All groups share one centre, and each spreads out both ways along 5 directions, with some noise.
Some rows, each with its group after it:
[  4  -5   3  12  -7   5   4  17 -21 -17]
Zur
[ 5 19  3 -6  9 14  6 -6 -2 -6]
bub
[  7  -7  10   1   1  16  21   9 -31 -15]
Zur
[ -6   3   9  -6   2   6  -3 -19  -1   5]
fovak
[ 2  0  9  4  2  1 -8 -2  1 -3]
figul
[-20  -3   2   5  -4 -18  -1  11   6  -3]
Zomek
[ 14  -1   8   3  -1   3   5 -16  -3  14]
bub
[  5  12 -12   5  -5   1  10  -1   6   1]
Zur
[ -5  16  -7 -13   4  13   5  -4 -14  -3]
Zomek
[-14  -9   4  -9   8 -14   9  21   8  -4]
fovak
[ 12   0 -12   9  -5  -8  -9   7   4   6]
bub
[ -5   1   4 -11   4   5   6  -8  -4   2]
Zomek
[  1   0  -4 -13   7  -3 -18 -10   9  17]
fovak
[  1   5 -11   2  -5  -9  11 -12  23  14]
Zur
[-16  -8   4  27 -17   0 -12   7  -2 -27]
Zomek
[-22   7  17 -21  10  11  13 -13 -11  -5]
bub
[  1   9 -10  -8   4 -10  -7   6   6  12]
fovak
[-11  -6  12  -1   3   2   1  -5   2  -5]
Zomek
[ 16   2 -19   9 -11   6  12  -2  -3   1]
figul
[ -4  17 -11   4  -2  -1 -16   5   2  -4]
Zur
[ 6 10 -9  3 -2  6 -8  1 -3 -3]
figul
[  2  -1  -4   6 -15  -4   6  -7 -18  13]
bub
[ -6   7   3 -13   7   7   1  -3  -7   1]
bub
[ -2  -8   3   9  -6  13  -2  -8  -4 -11]
fovak
[  7   7   7   4   5  11 -11  -5  -2  -7]
figul
[-15  11  -4   0   0   1   4   6   1 -14]
bub
[  3  21 -13  -6   1   1  -6  -6   0  10]
Zur
[ -1   7 -31   7 -16 -12  17  14  -3   8]
figul
[ -2 -13   4   8  -5  -7  -1   5   0  -1]
Zur
[ -7  -3  -1   5  -2  -7  10  16   1 -10]
fovak
[ -8  36  -7 -12   8 -15  22  25  -7  -1]
fovak
[ -5   3  -9  13 -11  -8  -4  10  -1  -5]
Zomek
[  9 -12   0   2  -5   3   0 -12   0  11]
Zomek
[-12  14  20  -8  13   6  -9  -2  -4 -11]
figul
[-10   7  21  -8  12   8  -1  -7  -3  -8]
figul

New rows, each followed by its group:
[  4  13   5 -12  11  -2   9  -3   5   9]
Zomek
[  1  -1   8   2   4 -21   4   4  18  10]
Zomek
[  4  12 -15   5  -5 -12 -18  -2  12  12]
Zur
[ -9  21  -5  -1   0   8   2   7 -10 -15]
Zomek
[-11  -3   0  -6   0  -5  -2   3   0   0]
bub
[-10 -12   4  -1  -5  15  -2 -14 -13  -8]
Zomek
[  6  -6  -7   0  -2  13 -23 -17   3   5]
fovak
[-18  11   9  -3   5   5 -19  12 -12 -21]
Zur
[  8   7 -15  -9  11   0 -21  13   6   4]
bub
[-10 -10   8  24  -8  10  27  25  -5 -46]
Zur
[  2 -20  14  -4   1   5  26  -6 -11   2]
Zur
[ -8  18 -25 -17  -6   5 -10  11 -34   6]
bub
[ 4  2 16  4  4  6  2 -6 -1 -7]
figul
[-15  -5   9  -2   9  -5  -1   4  24 -13]
bub
[-20  10  22  -5   8 -13  -6   5   1  -4]
figul
[ 6 17 -5 16 -9 -4 28 10 -7 -9]
figul
[ 8 -8  3  4 -5 11 40 -1 -9 -9]
Zur
[  5   8  -2  -5   1   7   7  -4 -13   4]
Zur
[-1 -4  8  4  1 -4  3 -4 12 -1]
bub
[ -9 -26  -2 -11  -1  -5  -1 -12   9  15]
figul
[-3  7 -5 -3 -3  1  1  1 -9  1]
bub
[-14   3   2  10  -3  -3  -2   8   8 -18]
Zur
[ 12   6  -9   8  -9   0   1  -3 -10   9]
bub
[-22   4  16   0   6 -26   1  14  20  -4]
Zomek
[-16   7   4 -11   5  -5  -2   1  -1  -1]
figul
[ 14   1 -13  -3  -6  -6  16 -18   9  27]
Zur
[ 11 -27   3  22 -13  -6  -8  -7   8   6]
Zomek
[-18   7   9  -2  -4   5  15  -6  -7  -9]
bub
[ -5  18  -5  -9  -5  12   8  -6 -30   3]
bub
[-11   9   3  -3   3  -1 -20   6  -5  -6]
Zur
[ -6  18  -5  -5   3  -4 -33   4  -4   4]
Zur
[-14  18  22 -13  25  17  12  -7  20 -27]
bub
[ -5  -4 -29   8 -16 -25  -8  14   7  15]
figul
[  1   3   5  -9   4  11  20  -5 -12  -4]
Zur
[-3 10 10 -8 10  9  7 -7  5 -7]
bub
[  4  24   6   3   5  11   2   2 -11 -14]
figul
[ -5   3  -5  13 -11 -20   7  12   2   4]
figul
[-17 -43  12   4   0  -6   3  14  11 -17]
fovak
[  1   8  10  -2  -4  10  -4 -32  -5  10]
fovak
[-28   5  22  -8  10   2   2  -1   2 -18]
Zomek
[  5  19  17   4   9  15  18 -14   7 -14]
bub
[32 20  3  9  9  6  3 -4 13  4]
Zomek
[  4 -18   6 -13   2  17   3 -26  -8  10]
Zomek
[ 3 -3  7 10  0 -4  5 -3 15 -2]
bub
[-14  -7   9   9  -1  -1   4   9   5 -19]
Zur
[ 11  18 -11  12  -7   5   3   5  -4  -6]
bub
[ -5  -4  11   1   1  10   8  10 -19 -17]
Zur
[-10  -6  -2 -11   2   1  -5  -7   2   6]
figul
[  2 -16 -12  -5  -9  -4   2  -9  -6  20]
Zomek
[ -6  10   3 -10   6   4 -17   1 -14   0]
Zur
[  7 -18   4  18 -16 -11  -8 -17   7  16]
fovak
[-10  -8   9  -2   2 -12   9   5   5   2]
fovak
[ -1  14  -6  -8   5  12 -13  -3  -6  -3]
figul
[ -1  14 -21  -3  -7   4  15   3  -8   0]
figul
[-11  -7   7  11  -4 -14  -3   6  11  -5]
Zomek
[-3  0 -1  9 -6 -3 -3  3  2 -5]
Zomek
[ -9 -14  21  -6   0  13  -8 -39   0   7]
fovak
[  1   3   4   5  -1  13  19  10 -18 -21]
Zur
[-22 -27   3 -11  -9 -18  -4  -3 -10  20]
bub
[ 1  6 -3  2 -1  5  6  3 -8 -4]
Zur
[12  2  0  4 -1  5  0 -5  2  3]
Zomek
[10 -7 -1 20 -9 -6 -6  1  8  0]
Zomek
[ -6 -10   8   0   0   1  25  -7   7  -3]
Zur
[-12   7  31 -20  25  18 -40 -16  -1 -11]
figul
[  7  -7 -12   5 -11  -4  -1  -1  -2  12]
Zomek
[  7   5 -28   5 -10  -1  -4   5  -2   6]
figul
[ -8  17  -5  -6   1  14   0   0 -15 -12]
Zomek
[  8  -2  -4  -3  -3  -1  11 -10  -1  15]
Zur
[ -7   3  -7  -4 -11  -1   4  -3 -24   9]
bub
